The rows come from 7 hidden closed curves, with some noise, and rows from the same curve form a group. Each curve winds through 6 dimensions. The rows are also pushed far along 4 directions, which tell nothing about the answers.
In the rows, 128 means zero.
Some rows, each with its group after it:
[123 156 109 122 146  71 100  95 140  94  92 127 115  97 184  25]
X
[121 100 136 112 114 166 162 161 119 149 145 141 140 150  76 174]
F
[135 144 132 102 145 142 113 125 117 118 136 124 135 141 158 132]
X
[111  90 141 137 147 143 171 155 118 135 133 108  88 118  46 158]
Q
[116 104 128 132 143  92 140 124 128 105 108 111  89 114  97  98]
Q
[136 134 123 152 117  98 121  97 152 135 130 128 122 115 151 122]
Z
[108 137  92 110 131 144 111 115 148 134 146 145 140 150 168 124]
Y
[ 96  96  77  86 147 109 136 156 142 109 160 116  84 134 110 105]
K
[128 142  84 174 127 118 136 108 120 161 117 146  81  95 111 107]
U
[114 122  68 163 122 136 137 132 141 163 144 149 109 112 115 149]
K
[156 143 128 131  94 161 132 123 130 176 151 154 154 157 140 182]
F
[141 138 174 127 147 147 122 115 112 108 100 124 152 122 141 103]
X
[ 83 116 123 108 162  97 122 135 131  77  94  98 114 113 111  80]
K
[155 162  65 138  94 132 111 111 132 184 162 169 111 130 174 132]
Q
[122  88 143 127 130 168 172 181  99 143 136 118 110 138  31 175]
Q
[121 115 131 114 134 158 128 142 118 114 119 139 165 150 125 132]
Q
[103 142 129 112 164 121 108  83 136  85 113 120 133 116 164  67]
U
[117 148 114 132 152  97 113 105 123 118 104 114  83 107 141 101]
U
[131 148  94 129 114 137 123 150 119 154 135 142 132 129 126 140]
X
[132 139 154 118 135 133 125 107 115 123  99 127 122 134 128 116]
Q
[116  94 119 136 132 114 154 146 137 129 133 117  89 110  75 118]
K
[116 110 106 127 132 140 146 148 128 139 143 116 103 137  79 129]
Z
[ 96  80  85 104 150  93 138 142 142  92 139 116  90 131 106 103]
Q
[122 134  58 124 131 132 119 114 145 151 152 156 112 132 166 135]
Y
[112  94 143 121 141 160 143 157 132 108 134 108 165 153  89 150]
Z
[136 133 142  93 120 161 126 144 112 130 138 141 156 157 133 145]
Z
[121 106 130 125 145 100 134 109 150 109 119 117 108 117 132 106]
Y
[140 110 136 165 111 138 158 133 131 167 141 128  99 115  75 171]
Q
[142 104 125 143 140 135 143 138 119 132 144 124 110 122 108 143]
X
[157 103 146 127 101 178 149 154 135 165 176 135 165 168 109 226]
X
[ 91  96 105 117 150 138 141 139 146 116 140 123 106 123 104 124]
Y
[105  96 102 104 150 141 141 142 141 112 147 135 118 128 121  97]
K
[115 145 112 131 150 104 111  98 137 115 116 116 104 115 155 105]
F
[110 112  92 130 141  93 133 117 152 117 128 127  88 105 129  75]
K
[138 142 120 150  99 129 134 117 130 162 128 154 146 129 135 158]
F
[119 129 123 131 145 128 124 124 128 112 104 133 144 121 142  98]
X
[152 162 143 133  91 154 113 138 122 159 133 136 180 151 142 182]
K
[ 87 104 125 135 169 113 137 131 129  89  96 106 107  98  96  92]
K
[151 127  89 128 112 149 132 154 119 156 153 152 144 143 133 156]
Y
[188 173 168 158  87 143 120 130  95 170 130 131 155 137 130 171]
U
[126 119 137 156 127 143 147 130 129 145 120 118 111 116  76 127]
Z
[116  97 101 121 138 124 141 137 144 118 156 124 111 125 112 115]
U
[180 141 120 149  88 150 128 130 130 173 146 164 171 142 158 158]
Y
[124 135 111  98 124 132 126 130 131 137 152 136 119 140 139 135]
F
[115  79  58 115 128 154 148 187 137 139 180 145 130 150 104 158]
U
[135 150 125 153 121  99 120 111 134 142 118 119 108 104 135 132]
X
[161 169  90 144  94 127 100  96 151 168 163 164 154 135 210 140]
Q
[ 99  89  63 142 138  92 145 134 165 126 141 132  87 104 112 100]
X
[130 130  77 163 114 108 131 107 157 158 148 144  99 104 136 108]
Z
[116  77  92 104 129 151 156 176 134 130 180 128 115 148  84 150]
U
[153 158 155 146 141 109 103 109 119 104  94 110 146 113 163  79]
F
[122 102  57 143 121 141 154 167 117 159 171 143  91 124  76 144]
U
[146 139 196 143 145 127 122 122 110 105  93  86 135 119 111 126]
F
[139 131 165 117 138 157 121 138 119 110 131 122 182 149 150 150]
K
[128 127 143 120 137 136 128 146 116 109 120 122 151 127 122 110]
F
[ 94 123 108  99 154 108 123 147 126  95 116 109 115 122 119  98]
X
[152 160 117 147 105 138 115 136 116 157 146 126 143 138 132 158]
Z
[146 146  63 153 102 114 123 123 141 170 155 160 111 114 156 110]
K
[178 194 166 201  88 116 123  81 107 197  96 131  87  84 111 143]
Z
[118  95 101  75 111 147 132 157 168 125 174 142 184 185 152 160]
X
[157 131 134 148 107 136 133 115 142 161 148 137 134 134 140 169]
X
[108 110 105 106 141 143 135 150 124 118 140 122 131 151 107 140]
Z
[112 102 107 113 144 136 143 141 133 124 137 125 109 141 105 130]
F
[111  90 143 104 152 133 134 145 144  91 135 109 143 139 123 127]
U
[128 142 123 161 120 138 141 126 116 165 124 130  94 101  88 157]
F
[125 104 124  91 116 151 127 155 133 116 166 142 179 168 149 181]
Z
[129 100 119 102 135 140 134 124 155 121 150 136 144 151 146 142]
Y
[110  99 139 117 148 123 145 136 126 106 117 112 114 136  95 132]
Q
[103 119 128 176 147  77 142  95 130 116  76 118  64  68  92  88]
Z
[127 121  63 132 127 100 123 128 150 139 156 138 101 128 155 120]
U
[ 77 105 144  76 184 136 124 131 132  67 111  98 128 136 123 103]
K
[100 112 145  83 162 125 124 129 122  83 114 102 120 146 123 120]
Q
[143 116 114 142 132 120 134 130 129 131 129 131 131 116 130 149]
Y
[137 120  89 163 123 110 135 114 145 149 127 147 117 109 138 122]
Y
[147 124 142 179 107 145 147 153 111 157 120 130 138 109  79 161]
Y
[112 124  69 130 128 136 123 137 133 143 157 143 117 133 134 153]
Q
[128 149 125 121 129 148 119 129 122 138 134 132 138 132 140 145]
F
[134 127  87 161 116 120 149 125 120 168 152 135  66 106  80 133]
U
[127 157 168 120 144 109 104  85 139 101 101 104 130 118 160  85]
Z
[128 102  78 101 142 130 123 134 154 113 163 144 159 148 176 142]
Y
[139 147 168 161 116 148 137 125 106 149  98 130 145 110  99 154]
F
[ 95  95  98  96 162 126 137 124 148 103 137 127  98 129 127  89]
U
[136 131 152 102 113 153 128 158 119 132 150 121 147 157 115 143]
Y
[124 125 126 158 120 104 133 131 133 130 105 118 124 111 102 127]
K

New rows. What belongs after each?
[131 139 104 160 102 119 136 131 132 169 139 136  87 114 102 115]
Y
[187 180 185 172  85 154 131 137  83 186 113 114 129 124  77 172]
Z
[179 180 136 181 109  96 106  88 119 158  99 138 133  96 175 133]
Y
[118 105 175 131 137 132 140 129 135 103 102 113 143 120 102  97]
Y
[128 121 159  95 160 121 115 127 132  79 118 100 138 133 144  75]
F
[113 129  90 145 118 117 142 133 126 158 139 136  92 115 101 163]
F
[112 145 165 104 136 144 112 117 129 104 105 123 153 145 147  81]
Y
[ 99 102  87  86 143 115 128 124 147 107 148 143 111 140 150 113]
Z
[102 103  77  97 142  96 114 101 169  99 149 133 115 146 175 107]
Q
[115 140  56 120 116 114 118 143 136 147 146 142 114 133 139 126]
K
[118 140 125 167 137 108 129 123 105 133  96 113  82  89  89 130]
Q
[141 174 145 138  99 148 109 114 128 158 128 140 149 145 155 125]
Y
[132 137 170 101 163 104 117 111 113  84  87 103 118 114 139  91]
Y
[155 128 127 117 117 131 121 127 140 129 144 135 157 153 161 120]
F
[121 130 178 134 156 108 118 110 128  85  83  99 136 107 136  90]
U
[117 117  42 149 114 108 125 127 134 148 141 154  90 118 125 125]
Q
[ 88  97  99 136 159 109 139 136 120  96  99 116  91 105  85  97]
Q
[146 132 101  92 128 144 116 131 134 134 159 146 152 155 177 150]
Y
[140 139 101 153 106 120 127 131 134 152 145 141 142 127 141 157]
F
[126 112 110 123 128 160 143 153 113 128 156 135 151 149  99 141]
U
[164 141 171 158 111 126 135 106 124 152 105 126 128 115 120 149]
Y
[ 98 140  19 104 138 116 102 118 164 136 169 158 114 128 198 103]
X
[136 152  58 151 113  96 118 122 135 159 142 148  88  99 147  89]
K
[122 124  83 120 113 141 128 127 148 146 153 163 162 152 161 145]
F
[126 110 152  93 159 139 115 144 133  73 127 105 176 153 152  98]
F
[127 165 157 128 132 115 105 109 120 118 103 113 124 117 147  97]
Y
[142 124 190 155 121 130 137 117 111 121  82 116 139 117  92 137]
Q
[122 132 107 135 111 132 139 138 122 158 144 138 116 130 105 177]
F
[106 109  68  90 146 102 116 134 160  95 150 139 138 138 179  69]
X
[142 141  78 164 134 105 117 124 130 148 139 121  88 110 137 117]
F
[152 112 142 111 119 132 127 134 144 120 148 132 172 153 156 148]
Y
[100 106 160  99 156 131 133 145 121  83 105 101 137 145 101 110]
Y
[146 173 168 111 119 139  99  88 137 129 113 137 161 142 189  96]
Y
[ 92 100  56 107 141 127 120 108 174 114 158 159 144 144 186 117]
Z
[156 182 199 151 131 144 103 102  96 127  68 119 167 123 152 133]
U
[142 157 112 141  94 124 131 141 121 178 129 136 105 115 101 150]
X
[164 128 137 164 117 146 136 144 114 156 132 118 129 136 102 161]
F
[125 164 133 133 135 117 106  84 131 124  96 138 142 122 177 104]
F
[139 103  84 166 108 122 157 169 121 176 159 127  75 117  63 184]
U
[136 134 206 138 150 100 126 106 114  90  68  89 129 106 115 113]
Y
[118 112 131 120 128 142 135 144 130 122 121 127 156 150 113 151]
K
[153 135 160 138 112 120 132 142 103 130 117 115 127 127 101 139]
Q
[126 115  91 121 137 107 130 123 145 129 146 131  96 111 137 112]
Y
[133 180  97 154 139 103 101  97 115 137 100 133  99  95 164  82]
F
[135 141 134 130 109 160 128 141 120 148 139 142 173 144 133 177]
F
[115 119 126  89 133 106 117 111 158  97 139 134 155 142 178  97]
F
[151 133 186 134 138 128 130 136 107 111 106  95 125 117 101 108]
F
[135 146 113 156 123  95 116 102 137 136 124 129 104 100 148 111]
Q
[111 114 124 101 150 131 126 116 150 109 140 121 118 133 141 109]
F
[112 103 108 118 137 107 129 107 155 114 135 128 111 135 140 120]
Q
[134 151 197 130 130 137 118 116 113 114  92 104 152 134 124 137]
Y
[112 128 102 130 125 113 126 109 157 139 145 130  94 120 139 108]
Y
[104 104 132  80 143 139 133 161 130  99 149 109 124 150 107 113]
Y
[127 137 144 151 137 119 130 119 113 125 119 107 101 101 100 130]
U
[119 137  38 142 136 104 111 117 148 136 149 153 114 114 182  99]
X
[144 131 171 139 125 168 132 157 103 134 114 119 165 136 104 174]
U
[104  96 110 126 139 121 148 148 135 120 130 122  94 117  85  89]
Y
[128 142 124 155 128 141 138 108 109 144 132 127 110 117  95 136]
U
[109 139  78 139 146 120 125 102 143 143 136 142  91 107 150 108]
Q
[100  93 142 101 153 103 139 130 146  88 119 100 102 121 102  93]
K
[179 208 204 141 112 113  95  86  97 131  74 113 149 122 163  88]
Z
[ 97 100 147  98 161 150 140 147 121  95 125 107 128 136  96 136]
Q
[104 108 165 111 158 164 141 130 113  96 116 108 146 144  92 145]
U
[135 102 114 115 142 150 130 155 134 118 154 115 146 160 126 142]
F
[156 129 186 116  97 156 134 152 121 140 139 116 173 159 108 185]
K
[111 113 171  86 170 130 121 127 122  67  87 107 153 147 140  79]
U
[133 141  96 186 124  89 147 106 111 164 121 123  31  73  72 102]
U
[163 154  78 186  83 128 131 123 126 202 154 162  98 101 123 155]
Q
[158 143 127 127 101 133 124 143 121 150 145 136 143 144 136 138]
Y
[122  82 107 119 142 139 142 142 151 113 160 133 143 143 133 137]
X
[116  83 104  87 147 129 135 146 154  97 159 122 139 158 138 105]
F
[135 188 107 191 126  87 113  69 123 166  86 138  60  58 143  83]
F
[155 141 135 136  94 128 129 120 127 163 146 144 124 130 136 162]
Z
[131 109 141 143 145 106 140 132 123 112 111 106 111 107 100 139]
Y
[131 130 141 155 148 109 126 121 126 117 111  96  98 102 109 119]
F
[ 82 101  76  97 164 106 131 134 136 102 143 114  70 127 113 114]
Q
[105 100 110  85 167 156 125 144 131  90 146 129 148 149 147 119]
X
[152 111 180  92 112 172 140 162 120 132 158 115 174 179 108 193]
F
[148 143 142 156 110 153 136 123 117 174 134 130 110 125 104 187]
U
[128 129  58  93 108 142 115 121 168 159 197 162 135 169 192 140]
Y
[137 120 160 129 134 129 142 145 104 119 113 110 112 119  83 113]
U
[129 127 115 160 144 114 139 109 129 144 129 128  73  91 116 109]
K
[108 117 125 100 146 100 121 120 123  97 114 108  85 126 115 104]
Q
[130 116 103 130 116 138 142 149 118 145 139 145 122 136 105 141]
Z
[151 122  79 148  90 125 134 145 128 169 164 148 118 143 120 174]
Q
[114 129  94 102 152 130 116 123 130 116 130 135 122 132 156 116]
Y
[118 156 124 114 159 108  95 109 127  98  96 118 124 114 181  80]
U
[123 121  81  92 126 154 124 134 138 131 191 142 142 164 150 146]
U
[115 126  36 132 112 142 128 126 156 171 176 169 127 144 158 169]
F
[110 128 126 114 162 131 128 109 131 110 115 129 103 112 140  78]
K
[130 132 127 118 133 150 131 129 134 140 153 133 139 140 142 150]
Q
[137 139 171 106 155 146 113 129 112  96 108 102 146 137 138  99]
F
[152 177 151 136 114 151 106 123 103 143 107 139 165 135 156 128]
Y
[142 127 129  91 117 164 119 150 136 126 160 142 188 164 163 144]
X
[143 154  83 116 117 145 114 110 127 152 159 158 138 149 171 117]
U
